The groups are shells around one centre, one inside the other: the same stretched ball of 4 dimensions in 10 sizes.
In the rows, zero is written as 128.
Known rows, each followed by its group:
[ 75  93 110 115 141 158 151 145 110 112 119 132 142 165 151 118]	(1)
[119 105 135  84 181 180 134 134 138 121 116 135 138 179 126  92]	(4)
[110 109 133  87 159 186 139 131 124 130 125 128 132 175 135  96]	(8)
[ 95 102 119 108 128 171 149 142 106 125 125 131 140 157 154 110]	(5)
[116 112 140  78 188 164 145 126  94 103 126 125 141 167 122  99]	(2)
[137 100 131  98 166 136 147 147  90  88 112 145 167 132 143 103]	(7)
[ 80 101 123  96 184 130 162 133  58  74 126 121 150 157 128 122]	(2)
[ 85  97 116 106 140 194 136 141 157 143 116 134 127 188 146 102]	(6)
[ 91 106 128  91 182 134 161 131  54  77 129 121 150 152 128 118]	(1)
[122 106 135  85 177 174 137 134 127 116 117 135 142 171 129  94]	(9)
[ 50 101 113 104 146 186 151 130 118 131 130 115 117 196 139 116]	(1)
[ 88 104 120 103 137 170 151 137  99 121 128 126 136 163 148 111]	(7)
[ 53  97 108 112 125 200 144 137 144 149 126 122 115 197 150 113]	(2)
[ 33 106 114  98 162 171 163 122  79 110 139 103 116 195 129 126]	(5)
[ 76 105 125  90 173 182 145 127 120 122 126 119 124 193 127 106]	(9)
[ 25  99 107 105 157 179 157 127 107 120 133 108 113 205 133 125]	(0)
[ 26  94  98 119 120 199 150 137 140 149 128 116 109 206 152 122]	(0)
[ 21  89  94 124 122 196 149 140 149 147 124 119 110 209 153 124]	(8)
[116  96 124  99 159 188 128 145 170 136 107 145 139 181 140  92]	(0)
[103 103 132  85 197 158 144 132 110  97 118 129 143 176 120 103]	(3)
[ 83  95 112 112 130 189 139 145 152 142 116 136 131 181 153 106]	(6)
[ 51  93 102 120 110 209 140 143 166 162 121 127 113 200 159 112]	(8)
[ 91 103 120 104 138 166 151 139  98 118 126 128 139 160 148 112]	(2)
[139 112 149  69 222 135 147 127  71  70 120 130 159 151 109  97]	(5)
[ 87  90 111 115 143 164 143 150 135 118 111 140 144 168 151 111]	(9)
[148 105 138  91 164 152 141 142 101 102 115 144 161 137 141  96]	(4)
[147 107 143  81 199 130 147 137  75  74 116 139 168 136 125  99]	(3)
[121  99 129  94 172 171 134 142 141 117 110 142 146 170 135  95]	(1)
[ 80 101 118 103 139 188 143 136 130 136 124 126 126 182 145 107]	(6)
[113 110 135  87 182 122 164 132  33  67 130 124 161 133 130 115]	(5)
[ 95 100 124  95 169 182 137 137 143 125 116 132 133 186 133 100]	(6)
[112 101 122 105 129 185 137 144 140 139 117 139 139 164 154  99]	(8)
[ 84 102 124  91 173 191 136 131 148 131 119 127 124 199 127 100]	(0)
[129  99 127 101 148 168 137 147 131 121 112 145 152 153 148  97]	(3)
[150 105 142  82 203 125 146 140  77  69 112 143 172 134 124  99]	(4)
[100  91 116 108 156 168 137 148 146 119 108 143 145 172 145 104]	(9)
[ 91  96 122  97 178 174 137 138 145 117 112 134 136 189 130 102]	(4)
[ 84  97 119  99 165 187 136 137 153 131 115 131 128 195 134 102]	(3)
[ 36  93 100 120 127 177 155 140 117 129 126 120 122 188 152 126]	(7)
[ 50  90 100 122 116 199 141 145 161 153 119 130 119 197 158 114]	(7)

New rows, each followed by its group:
[ 79  90 112 109 158 185 133 145 170 133 108 138 131 196 140 104]	(5)
[147 109 142  84 186 123 154 137  52  69 121 137 171 123 131 104]	(8)
[ 65  96 110 113 141 161 154 141 102 113 124 126 136 170 148 120]	(6)
[ 36  88  99 119 143 184 146 142 149 133 118 125 120 204 145 120]	(8)
[ 98 107 127  97 155 146 159 134  61  95 131 123 148 146 141 115]	(8)
[ 44  98 105 117 121 177 157 137 103 129 131 117 123 180 154 124]	(5)
[150 106 142  84 196 113 154 140  51  59 117 140 177 120 128 105]	(5)
[ 56  91 101 122 112 201 140 146 165 157 118 131 119 195 160 112]	(4)
[ 94 111 137  76 202 166 147 121  97 100 128 118 132 185 112 103]	(5)
[ 40  90  98 124 126 171 155 144 119 125 123 124 128 183 155 126]	(0)
[ 94 105 130  86 186 178 140 129 128 116 121 126 131 189 122 100]	(7)
[ 51  90 100 123 118 192 143 146 153 147 118 130 122 192 158 116]	(2)
[ 81  96 115 106 146 193 136 141 159 141 116 133 126 192 143 103]	(6)
[105  91 115 112 146 164 139 151 141 119 107 146 149 163 151 105]	(3)
[131 111 138  86 166 152 150 134  76  98 126 131 153 141 136 102]	(8)
[ 88  97 115 108 134 190 138 143 150 141 117 135 131 180 150 104]	(6)
[ 94 104 122 103 140 164 152 138  94 115 127 128 141 157 148 111]	(7)
[ 78  92 110 115 140 160 149 147 116 114 117 134 143 166 151 117]	(1)
[ 32  99 105 110 131 205 147 131 142 151 131 113 105 212 144 117]	(8)
[ 95  99 120 104 161 138 157 142  77  88 121 131 154 148 142 117]	(9)
[108  93 117 110 147 160 141 151 131 114 109 145 152 157 150 106]	(9)
[ 79 105 127  88 183 168 149 127 102 106 127 119 130 186 123 109]	(6)
[ 68  86 100 126 114 191 138 153 169 149 111 140 130 185 163 112]	(8)
[ 77 109 130  84 194 153 157 123  72  89 132 113 135 177 118 114]	(3)
[ 46 103 115 100 171 147 167 127  59  88 135 108 132 176 129 129]	(0)
[ 83  96 113 111 121 207 133 144 171 160 117 135 122 191 155 101]	(8)
[ 76  91 111 111 157 157 148 145 120 107 114 134 143 172 143 116]	(9)
[125  97 124 106 155 136 149 150  91  91 113 144 166 133 149 109]	(8)
[ 73 101 115 107 137 169 153 137  99 120 128 123 133 169 148 116]	(9)
[ 58  91 108 112 163 151 154 142 107 100 118 127 139 178 139 123]	(0)
[102 114 140  75 207 133 161 121  40  68 133 115 148 155 113 113]	(0)
[109 102 129  95 185 116 162 138  47  63 122 130 165 134 132 118]	(8)
[ 59  96 113 105 166 163 152 136 111 107 122 122 132 186 134 119]	(6)
[ 57  97 113 103 153 199 140 133 154 142 122 122 115 209 136 108]	(7)
[ 65  92 109 111 153 170 146 142 133 119 116 130 133 185 143 115]	(6)
[ 61  90 104 118 128 193 139 145 161 145 115 133 124 194 153 111]	(9)
[ 99  93 119 105 164 158 142 146 128 108 110 140 148 167 141 107]	(6)
[ 81  91 112 111 161 148 150 146 111  99 113 135 148 166 143 117]	(7)
[ 41 107 118  94 169 170 161 121  79 108 139 104 118 193 126 123]	(8)
[131 112 142  79 178 166 143 130  98 108 124 130 145 158 128  95]	(0)
[ 78  96 120  97 189 151 149 136 109  93 116 128 142 180 126 113]	(0)
[ 41  97 106 111 131 204 145 134 148 150 127 118 109 208 146 114]	(7)
[ 66 106 119  99 145 184 151 129 106 129 133 116 121 185 139 113]	(7)
[ 96 104 123 100 141 176 146 137 111 125 125 129 136 166 146 107]	(3)
[ 71 100 116 104 136 201 140 135 148 148 124 125 118 195 145 105]	(2)
[ 37 102 111 104 152 177 158 127  98 119 134 109 117 195 136 123]	(2)
[131 105 136  86 176 165 138 137 118 109 116 138 149 160 132  95]	(6)
[ 50 102 112 106 152 149 166 131  62  96 135 112 134 168 140 129]	(8)
[ 70 109 129  82 193 165 154 120  85  99 133 110 126 189 116 113]	(0)
[107 113 140  77 200 135 160 123  45  72 132 118 150 152 117 111]	(7)
[ 17  91  96 121 135 178 157 137 118 126 128 114 116 201 147 130]	(5)
[105  92 114 115 134 165 141 153 134 122 110 145 150 156 157 107]	(7)
[ 36  94  99 121 109 207 145 140 154 160 126 121 109 204 158 117]	(5)
[ 37 100 106 112 127 190 154 132 116 138 133 113 114 195 148 122]	(0)
[107 104 129  92 160 192 134 135 148 136 118 133 131 184 135  95]	(7)
[ 80 100 123  93 179 184 138 132 144 124 118 127 126 199 126 103]	(0)
[134  98 130  97 168 151 140 147 117 101 109 147 160 147 140  99]	(1)
[ 31  90  96 123 112 212 141 141 170 164 122 123 107 213 156 116]	(5)
